The groups are shells around one centre, one inside the other: the same stretched ball of 7 dimensions in 6 sizes.
(in the rows, 128 means zero)
Some rows, each with its group after it:
[ 99  99 192 113 146 117 124 185 116 105 100  85 134  97 134  75 141  93
 161 148 103] : dis
[123 103 171 137 179 116 140 143 101  91  99  99 110 163 120 150 113  83
 152 147  95] : dis
[161 121 175 163 165 116 127 135 115  68 116  79 117 157 134 160 107 108
 160 124  89] : zomat
[ 87  87 205 120 173 131 113 183 123  89  98  96 140  92 151  71 145 103
 167 136 103] : pidul
[123 101 173 119 198 122 142 133 105  96  95 104 109 169 122 169  88 114
 140 141 142] : dis
[ 96 101 184  98 190 130 126 154 105 107  86 103 128 132 127 128 119 115
 140 144 136] : kido
[125 111 186 152 146 120 122 172  99  80 105  76 120 119 133 103 160  78
 162 133  48] : zomat
[142 120 189 125 194 135 119 136 110  83 102  86 123 145 136 165 102 153
 135 113 143] : zomat
[115  89 191 114 185 122 137 155 128  94 103  99 120 133 142 127  83 128
 154 136 163] : sumod
[119 103 180 141 170 120 133 157  96  89 100  91 112 144 124 129 137  80
 153 142  76] : dis
[116 110 205 115 177 132 110 169 112  95 103  83 135 108 136 106 135 134
 145 124 125] : zomat
[140 123 186 129 158 133 116 155 111  80  99  72 128 116 144 133 126 139
 145 113 112] : sumod
[110 100 171 123 176 104 142 151  99 111 101 103 115 162 104 134 117  65
 153 167  99] : pidul
[118 109 202 146 173 125 106 169 109  81 111  85 135 115 135  98 158  96
 163 130  69] : dis
[127 106 199 144 184 116 117 156 113  87 117  91 128 138 125 120 128  98
 160 137  95] : sumod
[112 104 192 146 150 127 116 179 103  79 101  79 127 104 143  88 167  83
 164 130  51] : kido
[128 100 189 158 183 108 131 153 103  87 118  96 113 161 114 130 128  68
 163 148  71] : zomat
[101  91 178 131 154 116 137 172 108  94  96  94 118 124 133  99 135  70
 165 151  81] : sumod
[111  98 177 120 184 124 130 144 124  89  95 103 129 140 140 136  98 110
 159 142 132] : Vozik
[136 122 175 138 157 117 128 152  95  92 103  79 117 144 117 140 136  92
 147 138  78] : kido
[141 123 166 142 147 121 132 149  97  83  97  76 114 142 128 147 131  96
 149 132  76] : zomat
[121 110 184 114 178 132 131 154  96  97  92  87 113 136 128 142 121 125
 133 128 125] : Vozik
[120 100 178 106 184 112 147 147 107 113 100  99 109 159 112 149  86 111
 139 152 155] : Vozik
[159 111 174 136 171 129 136 129 136  67 105  83 115 146 158 173  59 159
 152 109 164] : pidul
[ 96  89 199 127 163 130 116 181 126  83  99  91 137  93 156  76 139 104
 170 132 100] : zomat
[120 103 200 140 188 140 115 159 105  73 100  88 121 123 148 125 138 124
 149 112  98] : Vozik
[103 105 196 138 196 133 109 158  94  85  98  98 129 133 128 118 162  89
 151 134  67] : dis
[133  99 168 125 139 103 148 156 139  94 108  87 122 132 140 122  74 102
 171 150 141] : pidul
[ 92  90 184  84 176 116 144 167 111 125  90 102 120 129 119 113  98 110
 141 158 165] : kido
[142 116 180 148 178 114 125 139 111  83 113  89 121 157 123 150 113  99
 156 136  95] : sumod
[124  95 173 110 199 131 150 133 110  92  88 103 101 164 136 178  67 139
 133 129 173] : zomat
[142 118 171 146 181 130 130 133  93  76  96  87 109 162 129 173 120 110
 141 123  89] : sumod
[137 112 161 120 134 112 145 153 122  94  97  79 117 131 136 137  90 112
 155 141 130] : sumod
[113  87 180 113 163 122 140 158 144  87  97  96 127 117 159 116  74 128
 167 136 164] : pidul
[130 117 190 135 198 126 116 140 100  89 106  93 125 153 120 151 127 113
 143 131 104] : dis
[108  91 179  92 170 123 144 158 128 105  90  97 121 124 143 126  75 136
 147 141 183] : Vozik
[108 102 174 133 155 126 127 162 111  83  91  90 127 120 144 111 137  88
 163 138  79] : sumod
[106  90 191  99 153 121 138 178 129 104  97  87 124 101 145  93  98 126
 155 140 160] : Vozik
[110  87 185 149 161 129 133 169 112  70  97  90 114 119 155 106 134  87
 168 128  75] : pidul
[144 132 174 137 173 129 117 136  97  82  98  80 124 148 126 163 130 120
 140 123  92] : Vozik
[149 113 181 163 145 114 127 157 119  69 116  74 119 131 141 125 123  94
 169 127  73] : zomat
[137 123 183 146 153 133 113 157 105  71 100  73 128 117 145 126 148 114
 154 116  71] : dis
[103  94 205 133 205 114 116 159 115  99 116 107 134 142 118 108 129  85
 163 152 104] : pidul
[ 92  89 178 115 145 112 139 180 114 105  94  94 124 112 132  84 132  71
 166 160  96] : Vozik
[111  97 184 140 189 141 124 151 102  70  89  97 116 135 149 136 133 107
 152 121  88] : kido
[116 102 199 138 215 133 116 144 101  83 104 103 123 152 128 144 129 111
 147 128 104] : sumod
[138 119 160 147 167 124 133 134  94  78  93  88 111 162 126 168 124  90
 148 134  73] : pidul
[155 105 167 144 182 118 150 124 120  75 106  93 100 177 137 187  60 125
 149 127 145] : kido
[140 102 174 156 165 125 129 142 132  60 105  89 122 138 159 141  97 111
 172 122 102] : kido
[ 86  82 194 139 179 108 131 178  98 103 106 106 119 136 113  85 157  39
 169 167  56] : pidul
[134 103 168 136 165 115 139 141 129  82 103  94 120 148 141 146  84 106
 164 140 126] : dis
[119  84 171 126 173 111 159 150 114  96 100 101  98 159 129 144  78  93
 155 150 137] : Vozik
[127 109 193 162 201 120 114 142 100  76 114  99 124 161 120 140 144  79
 160 137  59] : kido
[ 94  85 192 112 178 133 131 170 116  92  90  98 123 112 148 104 119 114
 153 134 130] : sumod
[155 122 160 134 183 129 135 114 116  74  96  90 115 170 139 197  74 140
 143 120 140] : kido
[103  95 182 132 148 101 135 178 111 105 108  92 124 125 118  85 140  53
 171 166  73] : zomat
[131 110 159 134 191 127 141 123  97  83  89 101 106 178 126 186  99 103
 141 135 109] : pidul
[106  98 196 114 150 124 122 181 128  95 101  83 136  91 148  81 126 116
 163 135 124] : Vozik
[125 106 179 144 154 133 126 160 108  70  94  81 118 119 152 123 135 105
 158 120  80] : dis
[115  91 169 113 129 118 147 171 137  90  92  84 121 103 160 102  88 114
 167 139 142] : kido

New rows, each followed by its group:
[118 103 167 110 193 121 143 131 108 101  90 106 114 167 122 168  84 113
 141 147 148] : kido
[130  92 180 158 191 114 142 141 108  77 111 102 103 171 128 152 103  80
 162 141  92] : zomat
[161 127 180 162 179 128 115 129 112  62 111  80 123 154 140 169 114 125
 153 112  91] : kido
[139 121 182 150 204 129 121 129  83  81 102  93 111 175 114 177 135 102
 136 127  78] : pidul
[128  99 191 144 183 143 123 152 114  62  96  87 116 126 161 139 117 135
 152 105 111] : zomat
[101  96 180 105 130 120 135 185 124 102  91  82 129  90 147  79 123 104
 162 144 121] : kido
[ 99  87 174 131 164 113 140 164 113  94  96 102 119 135 132 108 122  66
 169 158  89] : Vozik
[104  88 202 149 185 111 123 170 109  91 117 101 124 137 122  95 144  62
 171 153  70] : Vozik
[136 102 158 112 143 112 158 148 125  97  94  86 107 142 138 150  64 120
 151 142 160] : sumod
[121  93 189 145 162 122 127 164 130  73 108  89 126 118 154 105 115 102
 173 131 101] : sumod
[137 126 181 128 162 135 118 152  98  84  94  74 123 125 135 142 136 131
 138 116 101] : Vozik
[103  89 173  93 159 124 152 165 116 107  83  94 110 122 140 122  88 121
 144 143 163] : kido
[152 115 174 130 178 129 132 128 129  74 102  86 120 149 150 173  69 153
 148 115 159] : kido
[127 102 179 134 146 104 140 166 117  97 111  85 118 132 125 111 113  83
 164 151 101] : sumod
[ 90  92 215 125 187 129 111 185  99  98 104  94 130 107 128  78 167  92
 153 138  84] : kido
[113  93 181 121 215 133 139 133 101  90  91 110 107 169 129 169  94 118
 137 133 140] : zomat
[124 108 173 145 195 128 132 134  88  81  94 100 108 170 122 166 128  88
 144 135  78] : zomat
[ 89  85 193 102 212 124 132 153 111 109  95 115 124 146 123 127 104 107
 146 152 150] : zomat
[103  90 191 124 148 115 135 185 110 100 102  86 119 108 134  82 136  83
 162 147  96] : sumod
[118 105 188 125 144 111 122 174 131  95 110  83 139 105 139  88 122  99
 171 145 109] : zomat
[ 69  77 204 109 197 120 124 179 107 113  98 113 131 121 122  79 144  74
 159 162 106] : kido
[ 86  79 185 113 180 118 140 168 115 103  93 109 120 130 133 103 113  83
 161 157 121] : dis
[146 120 181 133 183 142 117 133 118  67  96  82 125 136 155 166 101 158
 143 103 135] : kido
[113  99 168  85 145 115 152 163 123 116  88  88 117 121 133 124  77 127
 144 149 178] : zomat
[133 127 162 131 146 125 122 145 109  83  91  79 131 130 136 140 130 106
 154 133  85] : pidul
[ 86  80 188  88 182 110 144 167 124 123  97 110 125 130 123 103  89 101
 154 166 169] : zomat
[145 116 186 164 159 118 119 154 111  70 115  77 123 135 136 127 137  94
 165 126  64] : Vozik
[102 100 200 111 192 130 113 161 121  96 100  99 140 118 138 109 122 124
 153 135 135] : pidul
[115 113 199 143 189 139 100 156 104  73 100  89 137 120 143 118 159 111
 155 119  73] : Vozik
[ 94  92 208 119 200 109 122 171 102 116 114 106 128 140 103  97 140  75
 154 162 104] : kido
[139 109 185 140 186 116 130 141 114  87 113  92 117 158 125 152  99 111
 152 135 120] : dis
[113 105 183 144 190 137 120 148  93  75  91  96 118 143 136 140 146  95
 149 127  70] : Vozik
[122 110 190 136 174 126 125 161  88  91 101  84 113 137 121 128 147  98
 142 131  81] : kido
[158 122 164 147 184 146 127 116 112  53  89  84 112 158 159 199  90 154
 141  97 123] : zomat
[146  99 190 157 181 126 132 145 120  64 112  87 109 147 149 149  97 122
 159 115 114] : zomat
[116  78 182 146 166 113 146 162 129  79 107  99 111 137 148 114  95  83
 176 143 109] : zomat
[108 104 197 133 207 138 111 149  98  82  96 100 128 139 133 134 144 109
 146 127  92] : sumod
[ 94  87 190 117 178 124 137 172  97 103  93  98 112 129 127 108 133  88
 148 146 105] : Vozik
[116 102 184 121 179 119 138 157  93 103  98  93 109 148 115 135 122  96
 141 144 110] : sumod
[125  98 174 152 162 122 129 149 129  67 103  93 126 133 155 125 110  93
 177 133  90] : zomat
[130 103 181 120 193 115 137 136 120  98 107 101 119 162 123 158  78 121
 148 143 155] : kido
[105  82 196 117 175 107 143 173 120 109 111 100 116 132 123 100 101  92
 160 156 138] : sumod
[104  95 174 128 164 122 132 159 116  87  92  97 125 128 141 114 123  85
 165 145  95] : dis
[106 101 194 102 136 119 128 191 119 108  99  76 131  85 139  74 131 115
 154 140 127] : pidul
[160 115 172 135 142 115 140 146 135  78 110  73 117 133 148 148  72 139
 158 122 148] : pidul
[114 103 181 125 207 120 128 135 105  97 101 109 123 167 116 154 109  97
 148 148 117] : kido
[ 84  94 192 110 185 120 125 171  96 112  94 104 128 129 115  99 149  76
 150 159  94] : sumod
[139 119 154 116 165 126 146 129 104  92  85  88 108 159 130 181  86 127
 135 132 138] : zomat
[122 104 169 136 143 129 133 160 117  74  90  82 120 116 156 120 122 104
 163 127  91] : sumod
[148 112 176 128 168 130 141 142 107  81  97  79 103 146 140 167  90 143
 136 114 142] : kido
[105 101 198 118 201 125 123 158  93 105 100 100 120 143 114 127 136 102
 139 142 111] : dis
[120 111 194 147 186 117 114 155  99  90 112  93 128 145 116 121 151  79
 158 143  65] : dis
[135 107 177 147 204 130 133 128  95  76  99  99 105 175 127 179 109 108
 142 126 101] : Vozik
[103  91 166 108 137 120 144 168 130  95  85  91 125 107 153 103 100 102
 165 146 131] : zomat
[110 102 175  88 158 131 139 160 118 104  82  88 122 113 144 127  93 142
 139 133 169] : zomat
[116  93 183 137 142 108 137 174 125  90 109  87 122 117 138  92 119  78
 174 149  95] : sumod
